The rows are grouped in 3 ways, from coarse to fine. Each group lies inside one group of the grouping before and may be the whole of it. The rows also spread widely along 10 directions, which tell nothing about the answers.
In the rows, zero is written as 128.
Some rows, each with its group in each grouping after it:
[164 133 100 115 138 128 102 131 130 154 141 133 104 137 140 142 138 117
 144 126 122 153 117 102 154 139 149  98 105  91 106 178 146]
til Pil q_101
[121 159  97 104 140 167 122 155 112 155 155 171 110 142 119 152  86 121
 140 114 145 137 135 158 113 136 146 134 142 115 105 129  94]
puv Sul q_703
[155 136 134 104 137  85  43 136  72 189 130 106 129 170 130 123 110 132
 130 143 139 119 166 125 103 180 140 128  54 207 171  68 160]
til tazoz q_299
[173 125 106 106 102 174 111 150  87 167 167 172 107 147 102 164  85 138
 105 117 157 150 158 154 135 113 155 148 107 151 160 111 138]
puv Sul q_276
[139 135 179 105 128 152  82 124 121 145 152 108  83 163 159 123 137 119
 101 117 142 172 127 161 102 148 117 106 175 188  93 150 114]
til zuko q_734
[150 148 152 111 130 127 102 124 117 168 152 119 109 132 147 140 137 148
 142 130 154 155 135  89 124 156 148 121 112 140 120 136 140]
til tazoz q_788
[111 124 126 132 103  81 149 124 133 142 119 173 163 145 119  99  79 113
 160 141 190 108 132  98 100 125 109 165 100 127 180  28 134]
til zuko q_771
[141 126 125 133 101 118 129 118 147 151 123 135 143 138 133 109 111 129
 163 109 149 130 116  97 122 156 127 162  99 105 146 111 176]
puv kila q_375
[140 167 112 111 153 114  82 130 140 181 136 131 110 158 154 114 121 125
 165 132 105 155  92 109 119 183 152 123 135  90  89 170 144]
puv kila q_440
[131  73 140 137 108  92 112 113 147 105  71  95 144 146 147  82 134  82
 154 114 137 122 130  96 108 150  80 116  77 178 142  97 167]
til zuko q_652
[197  89  78 142 117 135  94 120 133 123 125 115 137 151 103 110  94  86
 144  86 109 108 144 167 137 139 130 155  69 135 164 102 191]
til Mok q_954
[145 155 117 127 138 126 137 122 161 146 143 160 128 125 133 122  87 138
 187 116 161 137 105  90 123 148 155 152 128  75 125 118 126]
til Pil q_768
[ 92  77 126 119 116 167 157 128 172  63  91 117 117 149 148 110 122  47
 134  74 149 132 113 164  98 121  68 111 156 148  80 148  92]
til Pil q_13
[107 148 167 115 146 118 125 129 145 129 105 100 134 108 164 122 124 146
 197 121 166 141 141  74  98 183 127 111 127 165 102 107 111]
til Mok q_954
[ 95 128 124 127 135 151 157 126 182 104 108 130 118 115 162 119 150  96
 174 103 116 151  92 106 131 148 108  91 180  66  42 202 120]
puv kila q_440
[136 120  86 125 114 116 104 123 113 153 148 140 135 171 102 128 121  85
 113 107 136  95 143 183 127 127 109 140  83  94 149 112 163]
til Pil q_768
[160  86 159 139 123 126 143 133 153  84  81 114 132  69 156 126 124 142
 191 133 144 162 156  31 148 130 132  68 127 174 111 115 135]
til zuko q_771
[136 144 118 131 146 148  91 122 113 134 140  95 140 125 116 134 122 116
 161  87 121  92 185 183 116 166 132 125 110 129 111 109 146]
til tazoz q_788
[154 145 117 137 139 108 106 108 151 157 151 143 136 148 128 106  92 123
 158 119 131 124 116 135 118 152 142 156 136  97 139  98 162]
til Mok q_954
[ 81  84 132 131 119  97 132 134 136 102  72 112 152 127 150 116 161  80
 144 133 111 117 147 108 128 140  73  57 121 140  92 134 150]
puv kila q_440
[180 109 106 141 139 118 104 125 134 131 135 136 131 116 122 133 113 120
 148 130 102 132 152 121 160 125 146  93 128 118 127 121 169]
til Mok q_954
[152 113 140 119 115 167 106 136 132 127 130 125 116 140 136 129  99 118
 138 101 134 150 142 154 115 148 131 129 149 167 116 127 132]
puv kila q_440
[159  94 110 118 130 144 104 143 118 113 117 125 123 131 122 140 101 100
 139 110 132 131 167 143 133 126 129 100 108 168 130 113 128]
til Pil q_13
[168 108  96 103 109 193 115 159  81 121 149 112 119 129  93 178 106 112
 126  78 168 115 204 193 129 127 133 135  73 189 150 103 123]
til Mok q_954
[146 126 146 121 101 147 138 133  93 143 156 143 142 111 109 159 107 157
 134 118 196 120 190 117 129 124 139 140  98 163 165  65 140]
til tazoz q_299
[156  83 154 138 129  78  86 118 137 119  85 101 124 132 161  97 151 105
 139 153 100 153 133  69 141 140 108  55 114 175 116 130 175]
til zuko q_734
[104 140 132 121 163 141 133 140 158  95  92 110 146 111 145 112  77 111
 219  92 153 113 148 127  81 180 125 128 139 168  97  80  81]
til Mok q_954
[138 155 109 131 149 128  92 123 111 161 174 149 134 142 108 138 103 116
 129 122 117 102 168 189 125 135 146 123 151  98 117 100 138]
til tazoz q_788

New rows, each followed by its group in each grouping:
[139 125  99 118 144 222 135 141 149  87 139 117 103 123 122 145  99  81
 159  49 133 129 146 202 112 139 132 134 158 126  65 162  81]
til tazoz q_788
[117 149 114 125 118 137 134 128 123 153 131 136 146 126 119 130 110 137
 172 101 162 110 141 119 111 159 127 163  86  99 139 104 156]
puv Sul q_703
[135 135 107 125 143 133  74 116 118 139 114  73 135 154 126 109 134  97
 163  75 115  93 152 171 105 191 117 142  69 137 115 126 166]
til tazoz q_299
[124 106  91 129 143 134 135 137 178 117 107 184 105 156 148 102  85  71
 141 127  99 164  62 115 121 118 120 109 178  93  81 160 107]
puv Sul q_703
[189  58 113 136 100 153 108 140 139  99  95 123 123 134 128 118  95  92
 134 100 108 151 144 127 143 124 125 111 108 185 139 122 164]
puv kila q_375
[137 156 118 130 119 149 117 120 100 151 176 130 137 121 100 151 131 135
 134 103 153  98 190 191 135 130 131 136 126  93 130 106 154]
til zuko q_771
[107 111 144 112  96 147 148 146 117 127 124 144 136 129 131 144 114 121
 134 121 177 133 158 125 113 128 108 120 130 164 130  98 118]
puv kila q_440
[140 127 126 119  99 184 144 136 122 132 160 145 121 122 117 158 120 129
 129  95 159 138 156 161 136 123 130 135 149 113 113 140 135]
puv kila q_440
[166 124 133 133 105 159 131 105 145 138 152 118 119 129 128 126 127 128
 143  86 158 139 126 120 130 140 134 164 108 105 132 137 169]
til tazoz q_788
[118  93 146 129 116 113 147 115 162 105  94 108 123 114 168 121 175 106
 155 123 142 153 111  54 146 132  95  73 113 112  91 175 152]
til Pil q_101
[121 165  95 119 140 176 145 140 143 133 126 135 130 107 127 140 101 136
 208  80 152 125 127 113 114 170 147 157 105  80  96 145 120]
puv Sul q_703
[128 128 119 121 121 134 109 137 113 151 149 150 129 144 122 141 118 114
 119 131 122 128 153 163 132 130 126 107 151 118 115 124 144]
puv kila q_440
[122 123 133 141 121  88 124 117 120 135 124 133 152 120 126 121 142 119
 144 143 137 108 163 111 140 126 108  92 113 114 132  94 167]
til zuko q_734
[156 101 109 140  99 156 125 112 120 120 155 128 141 136  99 139 119 102
 116  85 146  99 172 196 143 109 111 142 108 110 152 106 176]
til Pil q_101
[131  99 137 124  93 101 155 130 150 144 119 167 117 129 159 130 148 122
 124 161 145 181  92  30 157 109 117  88 134 102 116 160 156]
puv kila q_375
[141 127 143 117 113 111 126 124 132 154 140 150 126 142 142 127 108 136
 142 137 179 148 120  84 122 133 132 137 107 132 152 101 139]
til Pil q_101
[124 144 105 110 141  82  96 132 114 170 134 149 133 158 131 125 110 112
 143 148 141 121 133 116 118 147 130 115 100 113 137 103 136]
til Pil q_13
[133 137 199 135 141 123  95 112 118 132 150 108 122  96 153 138 149 164
 132 147 126 146 190 133 137 138 131  57 205 162  91 114 140]
til zuko q_771
[120  87 123 120 111 111 151 132 154 117 123 169 112 153 147 122 123  78
 104 146 146 162  96 104 131  94  98  94 156 132 114 132 116]
til Mok q_954
[119  91 115 132  96 112 132 113 131 122  97  96 148 150 127 107 149  79
 142  93 153 100 137 116 113 146  82 143  42 132 148 109 179]
til tazoz q_788
[ 97  66 108 152  63  96 194 114 152 113 125 192 160 143 115 117 141  72
  90 141 147 114 114 120 156  64  67 113 141  57 144 111 183]
puv kila q_440
[168 135 131 131 120 111 117  99 179 164 155 171 110 173 149  87  80 118
 142 124 153 167  52  97 114 137 146 182 147  84 146 123 152]
til Pil q_101
[118 138  75 125 145 156 114 131 121 128 147 132 131 150 104 135 116  76
 137  82 117  88 152 214 121 140 118 130 123  86  94 132 124]
til tazoz q_299
[ 67 149  64 114 147 102 137 145 108 142 138 161 134 151 116 143 161  60
 121 137 119  91 141 174 137 112  90  71 127  47  75 156 109]
til zuko q_734
[136 149 156 132 111 146  98  93 119 152 173 109 147 149 110 119 104 139
 133  80 170  92 175 209  97 155 119 186 130 127 160  68 172]
til Pil q_13
[ 92  96  98 163 118 126 139  86 179  94 121 132 155 172 117  73 119  36
 124  68 106  75 105 221 106 125  64 158 157  58 105 116 168]
til tazoz q_299
[167 139  96 124 138 150 117 140 153 121 113 144 133 141 119  95  27 110
 211  84 163 125 120 131  84 167 157 197 101 149 151  59 100]
til zuko q_771
[145 136 158 121 125 141 102 125 115 139 148 124 119 134 132 129 110 135
 134 119 154 136 163 149 113 140 129 121 146 170 127  96 130]
til zuko q_734
[134 114 112 118 109 149 139 141 109 123 133 139 131 124 114 146 116 108
 141 111 171 118 169 138 128 119 118 123  97 145 136 102 121]
til zuko q_652
[146 138 131 118 140 136  87 114 142 151 137 101 103 159 149 112 136 104
 140 100 120 145 109 136 111 168 129 131 121 126  96 161 144]
til tazoz q_788
[145 133  96 146 137 128 107 120 131 122 127 129 157 138 101 102  80  98
 174  92 125  81 163 184 113 148 125 152 109 115 142  68 152]
til zuko q_734
[ 41 118 115 127 122  78 154 123 120 120 108 125 143 125 144 138 221  71
 114 149 125 101 151 125 147 110  52  32 132  62  66 169 141]
til zuko q_771
[119 168 126 118 144 119  98 125 116 162 158 141 140 145 118 130  94 132
 154 117 154 101 159 169 101 159 137 143 129 116 133  81 123]
til Pil q_768
[106 116 104 121 138 135 130 149 139 110  94 131 140 123 137 128 114  91
 174 114 119 123 142 126 120 150 114  92 130 127  87 134 115]
puv kila q_440
[125  74  52 151 113 108 131 134 149 104  97 176 170 171  93  89  61  34
 138 106  96  79 127 194 119 109  94 144 113  97 151  69 156]
puv kila q_440
[108 145 137 120 106 118 104 117  93 170 127 105 154 142 122 128 145 143
 147 107 159  96 171 137 108 172 105 151  62 134 156  94 187]
puv Sul q_276
[109 149 118  96 126 148 138 149 127 137 126 138 109 152 139 127 109 102
 159 105 184 142 115 121  93 150 118 144 105 142 111 125  82]
til zuko q_734
[ 90 173 142 112 125 127 123 128 117 172 160 139 128 134 142 144 147 140
 137 130 149 131 142 136 122 155 124 113 157  90  93 141 132]
puv kila q_375
[ 74 167 130 117 134 127 119 125 106 158 127 118 153 128 127 137 143 136
 166 109 147  92 170 147 105 173 109 125 107 105 108 113 144]
puv Sul q_276
[158  92 131 142 126 162 124 128 120  94 127 112 134  91 117 151 130 120
 139 100 123 120 194 143 156 120 127  81 131 152 109 121 152]
til tazoz q_299
[100 131 136 135 142 139 117 109 154 111 132 111 131 134 139 119 144  94
 144  94 119 109 141 183 117 145  98 100 169  95  75 149 132]
til Pil q_768
[106 137 136 119 158 137  84 122 128 124 138 109 123 149 138 125 122  94
 129 107 108 113 161 209 106 150 110  90 181 138  80 128 114]
til Pil q_13
[173 117  82 122 125 204 126 147 117 116 169 163 113 138  89 156  65  97
 124  75 147 121 163 210 130 107 152 154 139 133 127 108 105]
til tazoz q_299
[172 123 133 121 115 134 120 147  94 143 151 158 124 112 114 157 100 148
 133 146 165 144 181 107 147 109 153 103 115 166 154  82 133]
til zuko q_734
[102  82  65 147 125 102 147 122 150 102 128 182 141 158 114 121 130  32
  95 133  95  99 123 184 157  70  81  72 157  47 101 140 142]
til Pil q_101
[111 127 146 133 114 126 133 115 123 121 126 105 144 109 132 131 156 127
 154 109 157 109 173 131 127 140 101 108 118 121 115 113 152]
til zuko q_771
[148 157  79 130 154 139 135 134 161 129 119 142 143 111 120 123  80 124
 230  89 147 110 122  99 123 168 161 155  88  65 117 119 122]
til Pil q_768
[ 88 121 140 124 100 127 138 117 143 135 124 128 137 156 141 112 142  97
 127 108 149 122 117 148 106 144  84 136 139 107 110 131 151]
puv kila q_440
[145 145  79 128 131 164 124 125 133 129 151 132 141 137  97 134  87 104
 171  68 150  91 154 190 119 146 138 173 101  79 133 110 140]
til Pil q_13
[144 129 157 116  98 145 134 120 103 150 169 125 119 109 129 171 162 160
 113 125 182 143 174 110 155 116 128 106 116 122 134 137 161]
til Pil q_13
[167 104 124 130 129 141  91 126 120 127 149 127 120 145 118 133 105 103
 108 114 114 129 164 187 133 122 126 107 150 164 130 106 150]
til Mok q_954
[136 144 146 104 105  99 113 134 119 187 135 145 118 151 154 127 125 149
 140 152 166 167 109  57 119 158 139 134 100 140 144 121 151]
puv kila q_375
[129 134 145 151 136 140 128  96 173 117 159 143 137 137 129 102  91 109
 143  97 128 116 128 191 111 133 119 147 209  98 109  98 142]
til Mok q_954
[111 190 139 101 107 190 155 132  93 164 201 128 109 103 118 190 168 166
 135  93 209 130 176 156 135 133 137 142 133  75  99 161 113]
til zuko q_771
[130 136 187 110 122 153  96 118 103 150 167 103 102 133 147 152 157 141
  95 121 152 150 172 155 118 140 121  95 164 176 101 136 131]
til tazoz q_788
[132 113 114 122 129 146 120 128 144 116 126 120 119 148 134 123 119  86
 138  96 133 130 128 159 116 139 109 123 131 137 109 134 129]
til Mok q_954
[152 130  74 101 156 121 103 160 120 152 146 184  96 152 128 153  92  91
 123 154 116 158 121 126 146 109 155  77 143 111 101 149  91]
til Pil q_13
[120 132 126 113 113 137 101 120 117 166 145 136 107 169 137 129 148 110
  99 117 126 145 115 153 123 139 108 124 128 113 112 164 160]
puv Sul q_276
[104 124 145 135 114  88 127 116 120 149 104 130 161 117 137 120 142 143
 160 141 143 116 154  76 128 150 107 110  91 122 142  96 182]
puv Sul q_276
[124 158 102 132 139 132 133 139 112 164 177 201 133 115 109 162 100 142
 127 153 125 126 154 143 153 104 152  99 177  62 111 117 133]
puv Sul q_703
[185 135 120 125 147 179 112 124 179 118 140 135  93 132 143 116  74 122
 180  80 132 166  91 126 119 154 166 151 159 113  96 161 110]
til Pil q_768
[142  91  95 132 123 134 108 130 115 113 127 123 134 141 113 139 133  79
 116 106 114 105 170 181 145 115 105  91 105 126 124 128 156]
til Pil q_101
[153 119 140 132 142 115 107 138 157 135 119 172 125 135 149 106  58 124
 159 147 112 164 117 102 118 138 152 108 191 154 115  92 116]
puv kila q_375
[132 147  98 105 124 141 108 144  92 163 172 161 124 160 106 156  94 110
 115 118 166 112 163 188 119 123 135 139 110 124 146  96 114]
til Pil q_101
[132 137 102 115 125 111 140 152 135 154 117 172 137 130 134 127  86 127
 181 143 155 142 114  65 124 147 147 133 104 108 133 106 124]
puv kila q_440
[ 88 120 113 111 104 138 154 134 130 122 122 136 122 155 132 126 138  75
 127 102 178 123 121 148 105 124  81 134 111 115 112 130 107]
til zuko q_771
[140 147 132 121 135  87 111 116 142 183 162 175 106 157 151 119 122 124
 117 167 133 166  86  78 133 126 145 113 154  84 115 139 139]
til tazoz q_788
[207 107 102 141 125 153 128 125 167 118 135 162 124 121 121 118  54 124
 178 100 144 150 114 104 141 124 168 159 119 113 151 106 145]
til Pil q_101
[154  67  94 123 130 125  99 152 109  98  91 123 134 135 120 137 105  74
 135 121 114 118 177 143 138 117 114  70  82 189 134 101 130]
til Pil q_101
[118 114 124 126 134 144 128 128 141 108 113 118 130 130 137 120 119  97
 155  94 139 121 138 135 114 147 111 116 125 140  99 124 121]
til tazoz q_299
[109 147 132 112 156 178  83 128 113 122 159  83 106 145 132 150 154  93
 112  81 105 112 179 252 112 156 105  87 183 144  56 166 112]
til Mok q_954
[114 125 149 120 126 147  98 122 114 141 130 117 120 140 140 133 141 122
 120 113 119 136 156 160 119 147 109  97 149 149  98 142 147]
puv Sul q_276
[123 158  95 117 114 135 143 126 132 153 149 142 126 144 119 127 123 112
 162  98 174 119 117 134 118 144 125 169  92  66 128 128 134]
til zuko q_771
[157 123  94 121 115 193 135 145 144 117 135 145 124 137 111 133  66 104
 165  71 147 130 132 170 114 143 143 170 130 123 122 122 117]
puv kila q_440
[130 106 128 121 110 167 148 138 121 104 137 141 136 117 117 151  97 114
 140  97 181 117 177 157 123 113 119 125 123 155 137  87 109]
til Pil q_101
[163 128 122 133 115  76  85  99 122 191 177 148 119 175 129 117 150 116
  82 155 113 140 111 136 152 121 126 121 129  83 150 136 208]
til Mok q_954
[141 110  93 116 106 153 102 139 114 131 102  88 140 155 116 121 119  90
 162  70 137 103 149 163 107 176 108 160  45 150 141 123 166]
puv kila q_440
[ 87 120 153 121 129  63 128 122 129 146 105 132 139 133 161 118 160 112
 138 168 146 135 129  53 120 139  99  72 114 133 112 114 139]
til tazoz q_788
[144 113 142 142 108 133 139 104 152 123 146 143 138 129 130 119 109 123
 140 109 159 128 134 131 131 120 120 142 141 105 140 104 160]
til Pil q_101
[102 137 134 125 111 110 110 122 111 164 155 154 144 163 122 125 118 112
 106 138 136 111 149 178 113 134 107 128 157 114 132  92 153]
puv kila q_440
[143 104 150 112 103 166 115 132 137 128 128 118  99 149 150 130 132 109
 117 105 137 168 118 136 119 142 113 116 150 162 100 165 135]
puv kila q_440
[161  95 103 120 137 163  90 136 144  97  93  85 114 145 133 118 108  81
 167  69 114 126 137 156 113 164 119 120  86 168 107 146 131]
til Pil q_768
[151 176 146 122 119 115 112 124 104 205 184 181 131 128 121 144  90 192
 140 156 169 146 141  91 128 141 170 159 131 105 167  80 162]
puv Sul q_703
[140 132 152 126 108 153 127 109 133 138 154 115 117 127 137 131 148 131
 136 100 164 137 143 137 126 138 117 136 133 120 116 141 152]
til zuko q_652
[177 116 109 131 154 135 130 144 152 108 114 153 129  81 134 144  83 138
 195 134 127 152 149  65 158 125 172  82 138 119 108 123 118]
til Pil q_13
[129 125 152 150 121 136 140  94 175 118 139 137 139 132 137  95  98 113
 156  96 145 125 116 137 106 139 118 158 171 102 117  98 145]
til tazoz q_788
[124 131  97 112 126 125 125 154 112 151 134 166 131 137 123 146 108 109
 139 142 133 132 142 124 135 129 133 102 126 114 117 123 122]
puv kila q_440
[140 131 138 127 136 129 102 132 125 142 131 123 126 112 142 142 142 138
 150 135 105 144 155 115 147 150 139  74 153 121  90 153 157]
puv kila q_440
[109 111  93 134 107 131 165 129 141 105 112 144 152 134 112 115 115  78
 160  96 164  97 137 139 119 119  92 142  92  97 132  99 134]
til zuko q_734
[ 98 110 104  94 104 113 117 156  98 156 121 150 113 175 137 142 144  78
  91 143 140 141 128 135 121 125  95  91 104 147 116 143 119]
puv kila q_375
[163 122 115 117 112 123 102 142 110 164 138 148 119 141 129 140 112 129
 130 137 131 151 141 107 141 137 145 116 106 139 140 124 156]
puv kila q_375
[168 103 124 142 107 115 123 112 128 143 148 153 132 135 120 126 118 122
 117 131 138 133 136 108 152 112 132 125 114 111 152 108 182]
til tazoz q_299
[180 102 124 129 126 151 126 127 160 123 152 177  98 140 138 128  79 111
 124 127 135 175 103 121 143  99 151 117 179 122 119 135 119]
til Pil q_101
[ 98 120 180 125 129  77  77 104 128 160  94  94 130 155 174  94 168 127
 131 148 107 144 121  90 107 176  91  84 126 161 109 136 183]
puv Sul q_276
[149  86  88 125 116 152 119 139 134  94  93 108 124 144 120 114 112  66
 153  80 132 119 140 154 118 136 102 129  80 152 124 125 131]
til zuko q_771
[143 123  55  97 141 186 142 161 168  99  95 134  83 154 142 118  92  53
 190  66 145 162  67 122 105 151 130 150  96 110  73 193  64]
til zuko q_771
[146 156 103  97 125 191 111 146 105 149 171 133  91 153 116 155 110 110
 128  84 165 140 145 194 112 140 141 154 126 127 109 146  97]
til zuko q_771
[129 129 104 136 140 112  89 109 130 153 159 151 124 177 120 109 116  79
  96 122  98 111 122 199 125 126 115 121 160  90 110 123 155]
til tazoz q_299
[142  83 107 123 100 122 129 137 107 119 123 142 139 137 110 145 118  95
 114 124 155 115 172 136 141 100 106 106  84 150 159  92 151]
til Pil q_13
[ 78 177 145  93 125  98 122 126 107 187 149 127 117 155 154 133 173 129
 137 143 185 135 120 100 102 163 106 122 105 105 106 145 120]
til zuko q_652
[155 128 135 129 131 156 107 125 127 122 139 111 118 113 129 136 126 126
 152 102 131 134 165 152 133 142 133 110 143 135 106 131 139]
til zuko q_771
[ 81  84 124 122 126  63 129 139 113 127 104 170 141 155 140 124 135  68
  90 180 127 122 141 109 128  95  81  46 137 153 118  90 119]
til tazoz q_299
[115 123  91 135 144 171 121 134 139 103 110 122 137 127 117 125 104  89
 165  75 102  99 152 190 115 150 112 122 136 110  88 133 131]
puv Sul q_703
